The same things were measured in two ways. Each way mixes the same 8 hidden numbers, adds some noise and spreads widely along 6 directions of its own, which tell nothing about the thing.
Some things both ways: the first way, then the second way.
-15,5,-22,-7,3,2,-3,6,6,3,8,-6,-13,3,-6,-3,0,1,8,11,-3,-8,-1,-1,6
4,-8,-4,-5,-5,1,-1,4,0,7,12,7,-5,1,0,1,4,-5,4,-8

4,-4,10,-4,0,-6,-7,-1,-15,-4,3,-3,-8,-2,-1,1,1,-2,-7,6,-4,5,12,-7,0
-1,-19,-5,-12,-12,-3,3,-19,-1,-4,0,7,-3,-12,6,1,2,-4,8,3

11,6,14,3,0,2,3,3,3,-9,-5,5,2,4,18,11,10,-1,-14,-1,8,4,10,10,9
9,-13,-15,-20,-3,11,3,11,5,-11,-21,10,-6,17,-1,-11,5,-8,-2,-8

-10,10,-6,1,1,-3,-4,10,7,1,4,-1,-2,1,2,-2,-7,1,5,-1,-8,-5,-10,0,3
-5,1,-5,-13,2,4,2,-1,3,7,3,4,-9,-9,4,-2,8,-1,1,7

-13,3,-1,-4,-1,-3,-11,2,2,-5,-7,-8,-4,-3,-3,-7,-6,-15,0,5,2,-1,-6,10,-6
1,12,-1,15,-6,14,9,-6,1,-5,3,4,-6,-17,15,-6,6,-7,4,20

4,3,-5,-4,4,-2,12,0,8,4,9,2,-3,17,1,1,6,15,-7,-2,3,-2,1,-8,4
4,-4,-6,-3,2,5,-2,-2,1,0,-11,-3,-9,-1,5,-5,13,6,-2,-4

-8,8,7,1,-1,3,-2,4,2,0,-3,0,8,-6,6,-1,3,6,3,-1,-2,2,3,3,2
-4,-8,-15,-16,3,1,-7,10,7,-2,3,4,-10,12,-5,-6,4,-13,4,-2

-6,12,0,11,7,-4,0,5,6,5,-3,13,-3,-11,0,-4,-2,0,6,-8,-8,-5,-5,12,-1
-9,6,3,-6,0,3,6,1,3,15,18,4,-9,-13,6,4,8,3,3,7

-10,-3,-2,-7,-7,-1,-18,8,9,1,6,-4,-8,-5,5,-4,-12,0,3,2,-4,-11,3,3,-4
-8,-4,-7,1,-4,0,8,5,9,-13,-3,11,4,0,7,-5,2,-14,-2,-6

1,10,-5,5,6,-3,-7,-4,10,9,6,9,-17,7,-11,-2,-3,7,1,-2,0,-13,-4,4,-10
1,14,8,7,-5,-3,1,1,7,4,10,11,6,-8,10,-2,1,-5,1,-9

-3,14,9,1,3,0,-12,-2,1,6,0,7,-6,-14,-1,-2,-2,3,4,-2,-4,-8,5,1,-6
-7,3,-1,-11,-4,5,5,-4,4,-8,-2,6,-13,-9,15,-14,14,-3,0,-1

-4,7,-8,2,-2,-5,0,2,12,1,-2,0,-1,9,8,1,-6,-5,0,4,5,5,-16,-1,7
7,10,11,12,-12,7,6,-6,8,-6,-6,4,9,-5,13,-5,6,8,0,-12

16,8,0,7,9,-1,0,-10,-5,9,2,7,-10,2,-2,12,-2,9,5,2,-11,-6,5,-19,5
10,13,1,-3,9,-3,7,-14,-10,10,-2,-9,-32,-18,3,0,20,7,-2,19

-2,6,3,6,13,-7,13,-3,1,8,-2,12,-2,-8,-9,-9,1,5,1,-9,-7,1,-1,2,-6
-2,8,-3,12,7,14,-9,9,11,9,-7,-11,3,1,7,-5,10,12,-5,-5

-6,4,-5,0,3,0,1,4,-1,5,4,0,-2,-2,3,0,2,7,5,4,-7,-1,0,-7,6
-4,-9,-2,-23,0,-4,-9,-3,9,7,-5,-4,-8,6,3,-1,9,15,-2,-15

-1,-10,-1,-1,-11,1,-3,0,6,-1,-4,2,3,2,15,-2,5,-4,-7,4,14,9,5,13,7
-6,10,-1,-7,2,0,10,7,14,4,11,3,-5,1,-7,4,5,-1,-2,-3

0,-10,-4,0,-2,-4,0,6,-4,-4,3,-1,-5,5,8,-3,7,-2,-6,2,-1,1,7,10,5
-9,12,11,10,-12,4,4,6,13,1,18,7,4,-3,18,-2,0,3,1,-8

2,-3,1,1,1,-5,5,1,4,1,1,4,-2,5,0,-2,-2,2,-5,-3,0,4,0,1,0
-4,1,1,-11,-3,2,-7,9,18,3,-9,7,15,9,8,-6,1,7,-6,-25

4,-5,-2,-4,7,2,12,-8,5,4,-2,-3,-2,14,-3,2,10,8,-5,5,7,-1,1,-4,-1
1,14,2,9,-8,9,8,3,6,-11,4,8,-4,-3,12,-8,5,-6,5,7

-12,-8,-10,-6,1,1,-5,-11,0,10,-4,-5,-8,-8,-15,-8,-3,-4,9,13,3,2,3,-4,-6
-6,5,3,-16,-9,0,1,-1,10,-4,1,12,3,-4,11,-7,6,5,-2,-11

-12,0,-8,2,-1,1,-12,2,-1,3,1,1,-11,-2,-4,-8,7,-2,3,8,3,-3,4,17,-4
-6,6,7,-16,-9,-8,-6,-1,9,12,19,7,-4,-2,9,3,1,9,1,-10

0,9,15,-4,3,-1,-9,0,0,1,2,4,-4,-10,1,-4,-1,4,-3,-7,-4,-10,11,1,-7
-4,-24,-22,-28,5,5,-5,-6,1,-4,-18,-2,-18,0,0,-10,13,-5,-2,2

3,-7,-21,-2,3,-3,11,-9,11,6,1,-1,-4,17,-7,-6,-2,2,1,0,3,0,-5,-3,3
-1,1,-10,-15,0,3,2,6,5,15,14,11,-4,-7,-7,3,3,-7,-1,0

-6,4,-6,-2,2,-5,-3,15,3,1,12,-2,-8,3,4,3,-6,7,3,2,-13,-7,-4,-8,6
-10,-3,3,-11,-4,-2,9,-7,3,4,8,8,-5,-13,9,1,7,1,3,3

-26,13,-6,0,1,4,-11,2,5,3,-11,-2,0,-25,-5,-5,-11,-12,18,9,-4,3,-4,4,2
-1,3,-6,-11,1,8,5,8,2,-1,-1,8,-9,0,5,-8,10,-4,0,1

6,3,-3,-3,7,-3,13,-14,11,1,-9,0,2,10,-5,-6,0,-7,-5,-5,9,0,-6,1,-4
2,1,-2,17,-10,11,5,2,9,0,22,7,6,-8,-3,-1,-3,-24,13,2

Other things, the second way, with their names:
<60>: -6,21,5,18,3,8,8,10,11,-1,10,-1,-4,-3,10,-4,6,-6,1,6
<755>: -5,0,-5,-17,-4,-3,0,4,7,3,4,14,2,1,3,0,1,-1,1,-5
<289>: 3,0,3,-1,-11,-2,-3,-2,5,6,13,5,1,-2,7,4,0,7,4,-7
<968>: -14,2,4,-8,-11,-11,-1,1,20,-11,15,13,10,4,6,-3,-6,-14,6,-14
<105>: 15,13,7,33,-1,9,-1,4,-2,5,-2,-10,-3,2,13,2,8,14,1,1
<13>: -2,-9,-4,3,-5,4,5,-4,1,-2,-7,4,4,-5,10,1,4,3,2,1
<538>: -5,-1,-11,-4,3,11,1,1,13,-8,-12,-2,-2,-1,1,-9,8,-7,-1,3
<838>: 5,-17,-15,-10,2,13,0,3,-2,3,-15,2,-6,1,3,-5,11,1,-3,-2
<650>: 2,5,-6,4,-1,6,-5,-1,0,1,2,1,-9,-8,12,-4,7,0,1,10
<218>: -12,3,3,-10,-1,-3,3,6,10,7,16,7,-3,-2,4,-2,5,-6,1,-11
<539>: -1,6,11,-2,2,-5,-7,2,6,13,3,-5,-8,2,15,-4,9,13,-4,-17
<633>: -7,9,10,-3,-7,-2,11,-13,2,7,13,1,-8,-16,11,8,6,13,7,13
<341>: 8,5,-11,5,7,6,10,14,0,0,-2,4,-9,8,-8,1,5,-12,2,10
<216>: 5,2,1,11,-11,3,-4,-2,9,-16,-9,0,2,9,15,-6,2,6,3,-7
<118>: -1,9,9,1,-5,-2,14,-12,-7,14,29,1,-26,-21,8,7,9,1,9,20
<724>: 3,7,8,13,-2,-7,4,-7,4,3,13,1,1,-10,-2,2,6,-7,6,-7
<171>: -5,9,2,0,5,1,-9,3,15,19,10,-7,0,-4,1,0,3,4,-1,-6
<474>: 11,24,3,44,13,10,-1,11,0,8,1,-11,-7,-6,10,-5,11,-6,-5,5
<226>: -5,9,-1,0,0,9,-1,1,10,-2,-6,1,-1,-5,13,-10,9,3,-2,0
<125>: -6,-10,-4,-4,-16,13,15,-5,3,-13,6,9,-5,-6,11,-2,4,-4,8,9
<801>: -3,2,0,9,0,10,1,8,4,-1,4,-6,-10,8,10,-4,9,6,7,4
<982>: -7,-10,4,-21,-7,-4,-4,-13,4,9,1,-2,-9,-6,16,0,8,19,1,-5
<988>: -11,-11,-3,-26,0,-5,-4,-2,4,0,-3,1,-16,3,12,-9,12,6,-1,-9
<808>: -6,12,9,11,-1,7,1,0,9,2,4,-11,-10,0,18,-2,8,15,4,8
<662>: -3,-6,5,-6,-11,0,3,-8,1,8,14,4,-6,-9,11,2,4,5,5,-4
<268>: -8,8,-2,-11,3,2,-4,5,13,17,18,-3,-7,-2,-6,5,6,7,1,0
<944>: 4,15,3,5,2,0,-6,1,8,5,-3,-4,-4,-2,9,-4,8,7,-4,-5
<287>: -2,-10,-6,-19,-2,6,0,-1,1,7,-7,5,-8,-5,9,-6,11,7,-5,-7
<583>: 2,4,-3,-21,2,-1,-2,7,1,11,3,7,-15,3,5,-3,9,6,-3,-3
<994>: 1,3,3,3,-5,2,-4,2,7,2,-1,0,1,3,12,-2,5,10,-2,-12
<315>: -1,-6,-8,1,-1,10,-3,8,7,-5,-11,0,-2,8,13,-9,7,3,-4,-7
<897>: 4,14,3,7,3,0,6,-3,2,8,10,-9,-18,-5,-3,5,11,5,4,11
<254>: -11,9,0,20,-9,14,11,6,15,-9,9,5,10,-8,12,-1,2,-4,1,3
<93>: 8,-2,2,4,-3,5,-3,0,2,11,5,-3,-6,0,5,-1,5,1,3,-5
<977>: -5,-1,8,14,-16,2,11,-13,2,-6,18,3,-5,-13,16,3,3,0,10,7
<888>: 6,0,-6,-8,-2,-1,-8,-1,4,2,-1,5,-4,3,1,-5,5,-3,2,-7
<371>: -4,9,8,16,-1,-1,7,-2,5,3,12,-4,-6,-7,8,4,6,2,5,4
<473>: 9,21,-5,18,11,4,-10,14,6,2,-9,-7,-6,9,6,-5,10,8,-7,-1
<262>: 4,13,0,6,4,-1,-2,6,7,6,3,0,-6,0,2,-2,5,-4,-2,-3
<892>: -1,0,1,-8,-4,3,-1,-8,7,0,-3,-1,-5,-6,6,-5,10,6,0,-5
<636>: 12,8,4,14,9,1,6,-1,-4,4,-10,-8,-9,2,-1,4,14,12,3,2
<533>: -2,10,-5,-15,6,4,-2,1,6,-3,-16,2,-9,-2,7,-13,16,4,-6,-4
<996>: -3,12,10,-2,-12,4,11,-13,6,-1,23,1,-15,-15,4,-2,10,-2,11,8
<10>: -5,7,-2,-8,1,6,-1,11,13,-5,-7,6,-3,4,10,-15,11,-2,-7,-16
<439>: -6,9,-4,-1,6,7,3,6,11,-2,-2,0,-6,-2,3,-9,10,-7,-2,2
<507>: 3,3,-3,7,-3,11,-2,-1,11,-9,-10,-8,-4,5,7,-7,7,4,2,0
<363>: -4,17,13,-12,-2,2,-6,3,10,13,3,-1,-4,0,16,-4,11,24,-2,-11
<143>: 4,-6,-15,-1,5,-1,2,9,1,-8,-13,14,1,3,1,-8,3,-22,-5,-7
<1000>: -1,-4,-2,-8,1,-11,-4,3,10,13,10,1,2,7,-8,10,-6,-2,5,-5
<500>: 16,11,-14,28,9,17,-1,12,-6,10,2,-6,-12,-2,2,3,4,-6,2,26
<530>: 4,3,-6,27,3,14,-5,9,6,3,-1,-12,0,7,8,2,1,4,6,13
<361>: -10,-6,4,-16,-9,-14,0,-8,9,4,24,7,-6,-4,1,2,-2,-13,10,-6
<306>: -2,6,-7,-1,4,14,-4,8,15,8,2,0,2,-3,-3,-8,5,-10,-1,-3
<128>: -6,-5,-8,-3,2,4,-1,11,7,2,-1,1,-3,10,6,1,0,-2,3,5
<708>: -2,-5,4,-5,-23,-4,6,-20,5,-16,7,10,2,-9,12,1,0,2,11,-1
<239>: -1,-11,-7,-3,-10,21,2,4,11,-1,1,-2,-1,4,4,-5,5,3,2,-6
<181>: 0,0,6,-19,-5,-15,-1,-14,6,9,0,6,0,-10,2,3,5,8,-1,-13
<767>: -7,11,4,9,-1,8,15,1,5,-2,8,3,-6,-13,9,-4,10,-5,2,7
<431>: -6,-14,-11,-10,-16,11,-8,-3,18,-13,-8,9,15,-1,11,-10,-1,-2,-3,-17
<496>: -18,10,6,-11,-1,2,1,-3,20,4,9,-4,-3,-8,6,-5,10,8,-2,-9
<5>: 0,-3,0,2,-10,-5,-8,-2,11,-6,5,-1,2,12,6,3,-7,2,10,-1
<107>: -11,-5,-12,-25,4,17,0,16,11,0,-13,3,-7,11,7,-9,11,9,-4,0
<984>: -13,13,3,-22,-5,2,2,8,13,9,18,13,-7,-6,10,-7,6,0,-4,-8
<710>: -4,3,8,5,-5,5,-3,-6,11,12,9,-11,-4,-8,8,1,9,15,0,-9
<1015>: -4,6,0,-4,-9,4,11,0,3,1,14,12,-6,-11,7,0,5,-4,3,7
<332>: -1,-7,-8,-9,0,9,-2,6,5,-1,-6,3,-6,5,6,-8,10,1,-1,-6
<703>: -7,15,-2,-1,5,0,-2,13,12,-10,-13,4,-2,11,16,-11,6,2,-6,-4
<856>: 2,-7,-5,3,-4,12,7,0,-5,-4,1,0,-19,-3,13,-8,11,-4,6,10
<528>: -4,9,-3,12,-1,18,12,7,4,-3,8,1,-12,-9,10,-7,11,-7,1,11
<241>: -3,1,-1,-12,-9,5,3,-4,8,-5,1,7,-5,-4,10,-7,5,-1,2,-2
<154>: 3,-16,-25,-23,4,10,-1,5,6,-7,-25,8,0,6,-8,-6,7,-7,-6,-3
<441>: -6,19,7,-14,4,-4,0,5,6,21,13,-3,-17,-2,8,7,7,23,-2,10
<599>: 1,3,9,28,-6,9,4,-3,6,-3,9,-12,-3,0,9,-1,6,2,10,0
<1004>: 3,-11,-17,0,1,11,-8,7,7,-6,-10,-1,-1,10,1,-6,3,-8,1,-1
<837>: 8,-12,-4,-13,-6,-6,-10,2,6,7,-2,2,1,13,0,4,-2,9,1,-16
<383>: 8,-6,-9,0,-3,3,5,7,-5,-7,0,11,-10,6,4,-4,4,-14,4,2
<898>: -1,6,-2,-6,-7,-7,-2,-1,3,-7,10,8,-9,4,7,0,3,1,6,3
<626>: -4,-7,-2,-26,-10,-5,7,-6,0,6,12,14,-9,-6,3,4,3,0,5,1
<342>: -4,-4,-5,2,2,8,-1,1,7,6,3,-12,-13,2,5,1,7,6,2,6
<919>: 0,9,-5,2,3,11,10,0,-6,-5,-5,5,-16,-12,14,-9,14,-3,1,19
<671>: 8,1,1,16,-6,4,-1,-2,1,-4,-6,1,3,0,14,-1,4,6,2,-2
<406>: -3,10,3,12,-3,4,8,4,11,-5,5,3,1,-1,5,-4,5,-6,2,-3
<566>: 10,15,5,18,-3,-3,-5,8,6,7,5,2,5,4,7,3,-1,4,-2,-9
<401>: -7,-5,-11,-21,7,-4,-10,14,11,7,0,1,-8,15,-2,-4,3,-3,-3,-11
<643>: -1,17,2,17,8,0,-7,2,16,-6,-7,-12,-1,5,6,-8,6,-2,0,-3
<647>: 1,-1,-2,-15,3,1,-3,2,3,11,-6,0,-11,0,8,-4,11,9,-6,-7
<763>: -2,2,4,12,-1,-2,-10,3,14,10,3,-8,10,5,6,5,-3,8,1,-11
<20>: 0,-13,-4,-7,-5,-1,3,-8,-1,7,2,4,-4,-7,6,4,0,-1,6,7
<251>: 2,-7,-11,-20,-3,3,0,-2,0,0,1,13,-6,-4,0,-6,4,-12,5,4
<928>: -3,-11,0,-8,-9,-1,-2,-4,8,2,-1,5,4,-1,10,-2,3,5,0,-15
<333>: -2,-3,-2,-1,3,1,-9,6,14,8,-1,-5,4,10,1,0,-2,0,3,-7
<22>: -9,2,-9,-7,6,16,11,18,1,7,9,9,-11,-4,5,-7,11,-11,0,9

Some of these things the first way, each followed by its name:
-12,5,-4,-2,-1,-1,-17,6,-1,1,-2,-5,-7,-10,5,-3,-5,-9,8,8,-6,-7,-5,2,2 -> <241>
1,-4,-1,-1,7,1,1,-3,8,2,-1,0,-9,5,-8,1,-1,2,-2,0,0,-9,3,6,-8 -> <1000>
1,-3,-1,-5,12,0,7,-8,-1,8,-5,-3,-3,-3,-4,-1,4,2,4,4,-5,-8,0,-11,-2 -> <507>
-8,0,-11,3,2,1,2,-7,9,5,-9,1,-2,3,-7,-8,2,-5,4,3,7,1,-5,13,-4 -> <289>
-9,-1,3,-5,-5,0,-3,5,5,-5,-1,-2,-1,1,3,-2,2,-3,-7,4,8,6,5,11,0 -> <371>
10,-12,-1,-2,15,-2,10,-6,-8,7,-3,1,-8,-8,1,2,6,1,4,2,-13,-12,9,-11,3 -> <125>
9,4,4,5,6,-6,2,0,0,4,2,10,-6,-1,2,1,-2,5,-1,-8,-10,-6,2,-2,1 -> <928>
-4,-12,-5,-11,-2,-3,3,-7,1,7,1,-4,-2,0,-2,-10,1,2,0,5,5,1,3,-8,-2 -> <496>
-5,3,-3,3,3,-2,-1,4,1,2,3,4,-7,-1,0,-2,4,3,0,2,-2,-2,2,5,1 -> <994>
-3,12,0,2,6,-2,3,3,0,3,3,-1,0,4,-1,4,-2,8,3,2,-9,0,-6,-12,5 -> <251>
-10,6,-5,-3,6,-1,7,-1,4,0,-7,0,2,-11,-7,-4,-10,-8,7,-1,-5,6,0,-4,4 -> <838>
-5,5,0,-4,7,0,9,1,0,-1,-5,-3,3,-5,4,0,4,-3,1,4,-2,2,0,-6,7 -> <599>
-17,-3,-1,-10,-6,3,-12,-3,-8,-7,-5,-7,-10,-15,-12,-7,0,-16,-2,15,10,13,19,11,-2 -> <647>
0,6,9,5,2,-5,-8,-1,-14,4,-1,7,-4,-15,3,0,0,-1,3,3,-8,5,7,-7,4 -> <892>
-2,-4,-2,-4,2,0,-2,-3,2,5,0,-1,-6,-5,-2,0,-1,1,2,6,-1,-2,5,-5,1 -> <406>
-6,3,4,-4,4,6,13,-10,6,3,-4,5,-3,1,-12,3,11,6,-9,9,20,17,13,2,-1 -> <636>
10,-5,-4,1,-4,-5,0,-9,1,5,4,1,-5,13,-2,4,-6,6,-3,4,1,7,0,-15,3 -> <181>
-8,0,7,-8,-5,3,1,-13,4,3,-3,0,2,0,-10,-7,4,4,-7,6,19,16,10,0,-7 -> <533>
-6,1,8,-4,-14,-3,-2,13,-1,-11,1,-6,14,5,20,2,-1,-1,-9,3,4,20,1,-1,13 -> <439>
0,1,9,-1,6,-3,4,5,-3,-5,-1,-3,-1,1,1,3,1,0,-6,-1,-6,1,4,-1,0 -> <333>
-13,-1,3,0,-5,0,-18,0,-7,4,-7,-5,-1,-13,5,-4,1,-7,8,14,0,4,-2,2,-1 -> <708>
-6,3,-3,5,6,1,-1,3,-6,9,12,8,-13,4,-8,-2,16,19,-1,6,-2,-3,10,5,-3 -> <473>
-9,1,-10,3,-5,0,-5,3,9,-3,0,0,-7,13,-1,-4,4,-2,-5,5,12,4,-2,20,-1 -> <566>
3,-3,14,3,-2,-1,-10,-4,-3,5,-5,2,4,-8,6,1,-4,5,3,-2,-6,-1,5,-3,-4 -> <968>
-2,-4,2,0,2,-5,5,2,2,-4,-1,-1,0,6,-2,-4,0,-1,-7,-2,0,4,1,7,-3 -> <763>
-3,-13,4,-10,8,2,13,-2,-7,-5,-4,-9,-1,3,-4,-1,14,0,-9,8,4,5,14,2,0 -> <808>
15,-7,0,-3,9,0,13,-18,-10,9,-5,0,-3,6,0,3,16,5,-3,9,5,4,9,-15,5 -> <996>
-2,11,5,8,-3,-2,-14,4,4,0,-1,8,-5,-3,7,0,-2,-2,-1,-2,0,-2,1,13,0 -> <262>
-14,5,-8,-5,10,2,10,1,10,2,-5,1,-2,-12,-11,-6,-5,-3,7,-2,-4,-3,3,4,0 -> <22>
-3,-16,-5,-5,2,-7,0,1,1,3,1,1,-8,-3,1,-11,1,-4,-2,-1,-2,-6,4,8,-4 -> <254>
-5,6,-6,5,10,0,14,0,1,7,1,5,-3,6,-5,0,12,11,0,4,1,5,-3,-1,4 -> <363>
8,4,3,6,10,-6,9,-12,7,6,-6,10,-2,2,-10,-7,-3,1,-3,-12,-1,-3,-2,5,-10 -> <171>
12,5,11,6,8,-10,6,-3,-11,2,-1,11,-3,-4,1,-2,2,1,-6,-8,-9,4,5,-6,1 -> <306>
-12,12,-8,1,1,5,-14,-2,15,-2,-9,1,-10,-5,-1,-6,0,-14,3,3,11,-10,-2,25,-6 -> <118>
6,-2,7,9,6,-3,5,-6,-4,6,-4,10,-1,-5,-4,1,1,7,1,-4,-6,4,7,1,-2 -> <755>
-9,0,-6,-6,6,1,1,5,3,-2,-3,-6,-1,-6,3,-4,-1,-6,5,1,-7,-9,-1,4,2 -> <342>
1,4,9,0,6,-1,3,1,-7,-1,2,2,-4,-3,-3,3,5,6,-4,2,-4,4,11,-3,1 -> <919>
-3,12,-6,0,-1,1,2,2,16,-4,-1,0,2,10,2,0,-5,0,-2,-4,5,1,-5,6,3 -> <539>
-5,-1,-9,5,2,-2,-6,1,0,5,-5,2,-4,-10,2,-2,-6,-6,11,3,-9,-3,-3,2,5 -> <1015>
-8,-1,9,-11,-3,2,-8,-4,4,-1,1,-7,-2,3,-4,-4,2,3,-7,6,10,0,6,0,-11 -> <643>
-10,-1,3,-6,1,-1,-2,4,-7,-4,-1,-6,-1,-7,-1,-5,3,-3,-1,6,-3,4,9,1,1 -> <1004>
-15,7,-7,-5,-1,2,-10,6,9,3,6,0,-9,-7,-3,-6,-4,1,6,3,-1,-8,2,5,-2 -> <218>
13,-9,-5,0,13,-8,12,-11,-15,9,1,6,-10,-4,-6,-3,6,2,2,1,-11,-1,11,-14,5 -> <710>
-11,-8,2,-10,-2,5,1,4,7,-8,-1,-14,0,17,3,-3,16,3,-13,10,15,-1,3,16,-6 -> <5>
-9,4,6,3,13,-2,12,9,1,-5,-4,0,1,-2,-2,-3,9,0,-4,-4,-6,-2,0,14,-3 -> <530>
0,-8,2,-7,3,6,9,-7,6,-3,-3,0,-7,6,-6,3,12,2,-12,7,16,6,18,10,-2 -> <341>
